There are 4 hidden switches. A switch that is on adds its own fixed numbers to the row, and there is some noise. The rows also spread widely along 4 directions, which tell nothing about the answers.
Known rows, each followed by its switches (1 for on, 0 for off):
[-10  -3  -9  42  -7   2 -20  46  33 -10  -1   7  -1  48 -11  42  -3  13
  28   9   7  10 -28  -2  27] -> 1 0 0 1
[-16 -14  -1  20  32  10 -17  52  49  14  -8  36  -6  38  -5  32 -17  32
  -4 -13 -27  13  10  23   8] -> 0 1 1 1
[ 12 -14  34   1  25   6   1  22  -3  35 -13  16 -13  27 -35  15 -18  46
  -2   7 -21   1  17  17   3] -> 0 0 0 0
[-13  -4 -15  37 -50  38 -20  36   3   2 -49   0 -13  41  -5  21 -13  41
  28  18   9  43 -17 -14  24] -> 0 0 1 1
[ -6 -30  14  15  23   0   0  32  20  -2  32  19   0  18  -7  15  25  -2
   5 -11 -28 -17  19  25   8] -> 0 0 0 0
[ -5  -7   4  27  -1  12  -6  23   5  19 -30   3 -11  37 -24  22  -5  29
   8  21 -10  19  -1  -2   8] -> 0 1 0 0
[-37  -7 -25  27 -46   1 -17  35  12 -11 -23   6   6  41   9  11  10  10
  30  17   3  35  -1 -15  29] -> 0 1 0 1
[-32  -6   4   3 -19   9 -18  46   7  -1 -32  20  -6  47  16  15 -13  25
  47   7  18  39 -10  -6  47] -> 1 0 1 1
[-37 -23  -8  11 -15  12 -16  46  25 -17   9  27  -1  26  21   9  20  -3
  17  -9 -10  24  11  18  27] -> 0 0 1 1
[ 11  -3  10  32 -33  26  -6  29  -5  10 -29   3 -12  36 -36  18 -12  47
   5  21 -15  12   1   9  15] -> 0 0 0 0
[-28   2  -1   8 -40  -2 -14  49   3 -15 -18  22   7  49   4   8  -6  25
  45  15  18  25   4  -2  41] -> 1 0 0 1
[ 13  -2  -1  34  -9  20 -13  42  36   9  -8  22  -2  38 -34  37 -26  48
  -7   6 -23   0  -1  16  -3] -> 0 0 0 1
[-12  -1  -3  25 -51  19 -11  26  -1  11 -40   2  -3  39 -15  17 -16  46
  19  22   5  35   0  -6  18] -> 0 0 0 1
[ 17 -19  23  16  33  12  -2  28  12  25   1   9 -17  28 -33  30  -4  31
 -10   1 -27  -8   3  16  -4] -> 0 0 0 0
[-14 -19 -23  50 -19  30 -20  30  28  -8 -10 -11 -11  31   6  42   9   2
  22   4  -3  26 -35 -17  19] -> 0 0 1 1

New rows, each followed by its switches (1 for on, 0 for off):
[-26 -18  -6  21  16   4 -21  64  50 -17  16  28  -1  40  16  32   9   2
  29 -16  -5   6 -12  19  39] -> 1 0 1 1
[ -8 -11  15   3  10  20 -10  59  21   8 -15  49  -6  39 -14   3 -16  47
  -2  -7 -29  11  43  42  22] -> 0 1 1 0
[-12 -29  11   4  44   7  -6  52  47  11  20  41  -3  24   3  28   2   9
  -6 -26 -32  -5  22  38   4] -> 0 0 1 1
[-12 -21  -6  40 -23  17 -10  17  -2 -11   0 -19 -10  24  -6  21  27  -3
  21  17  -6  10 -17 -15  21] -> 0 0 0 0
[-12 -39  20   6  71  -2  -5  22  34  38   2  17 -12  17   5  40   1   1
   3 -13 -18   7 -11   6   0] -> 0 0 1 1
[ 11 -13   8  43  35   8 -13  26  26   8   7 -15 -14  34 -15  49   9   5
  22   8  -3  -5 -43  -5  22] -> 1 0 0 0
[-33 -18 -37  54 -23  20 -24  26  25  -4 -29 -18  -8  39  18  38  10  -5
  33  12  10  42 -40 -28  26] -> 0 1 1 1
[  4  -7 -16  59  20   7 -19  47  46 -14  13   6 -11  49 -17  47   4  10
  21   1 -10  -2 -33   6  26] -> 1 1 0 0
[-30 -15  26 -21 -12   9  -4  46   2  16 -30  47   2  34   4  -4 -18  45
  16   1 -10  32  41  23  25] -> 0 0 1 1
[ 12 -13  -3  38  13  15 -13  44  35  -1  11  21  -8  37 -29  30  -3  29
 -10  -1 -31  -6  13  28   3] -> 0 1 0 0
[-11 -23  10  16  27  -6  -4  29  30  15  12  15  -1  26  -7  31   7   0
   2  -8 -17  -1   0   8   2] -> 0 0 0 1
[-50 -28  -8   7  14  -3 -15  27  19  15 -17  12  -5  27  28  17  13 -10
  26  -3  -1  36   1 -12  27] -> 0 1 1 1
[ -7 -18  -8  42 -24  15 -14  33  15 -21  22  -4  -4  26  -7  21  28  -1
   8   5 -18  -4  -2   9  16] -> 0 0 0 0
[-29  -9   7   1  11   5 -13  65  20  -9 -10  41  -7  46   4   2  -1  26
  27  -3  -4  20  22  29  53] -> 1 1 1 0
[-22  -9 -15  32 -46   7 -17  52   9 -38   8   9   1  42   6   5  28   5
  42  12   4  12  -1   5  53] -> 1 0 0 0
[-31  -3  -8  21 -26  -1 -19  48   2 -17 -13  13  -2  42   6   2  12  10
  44  13  14  24   4  -2  53] -> 1 1 0 0
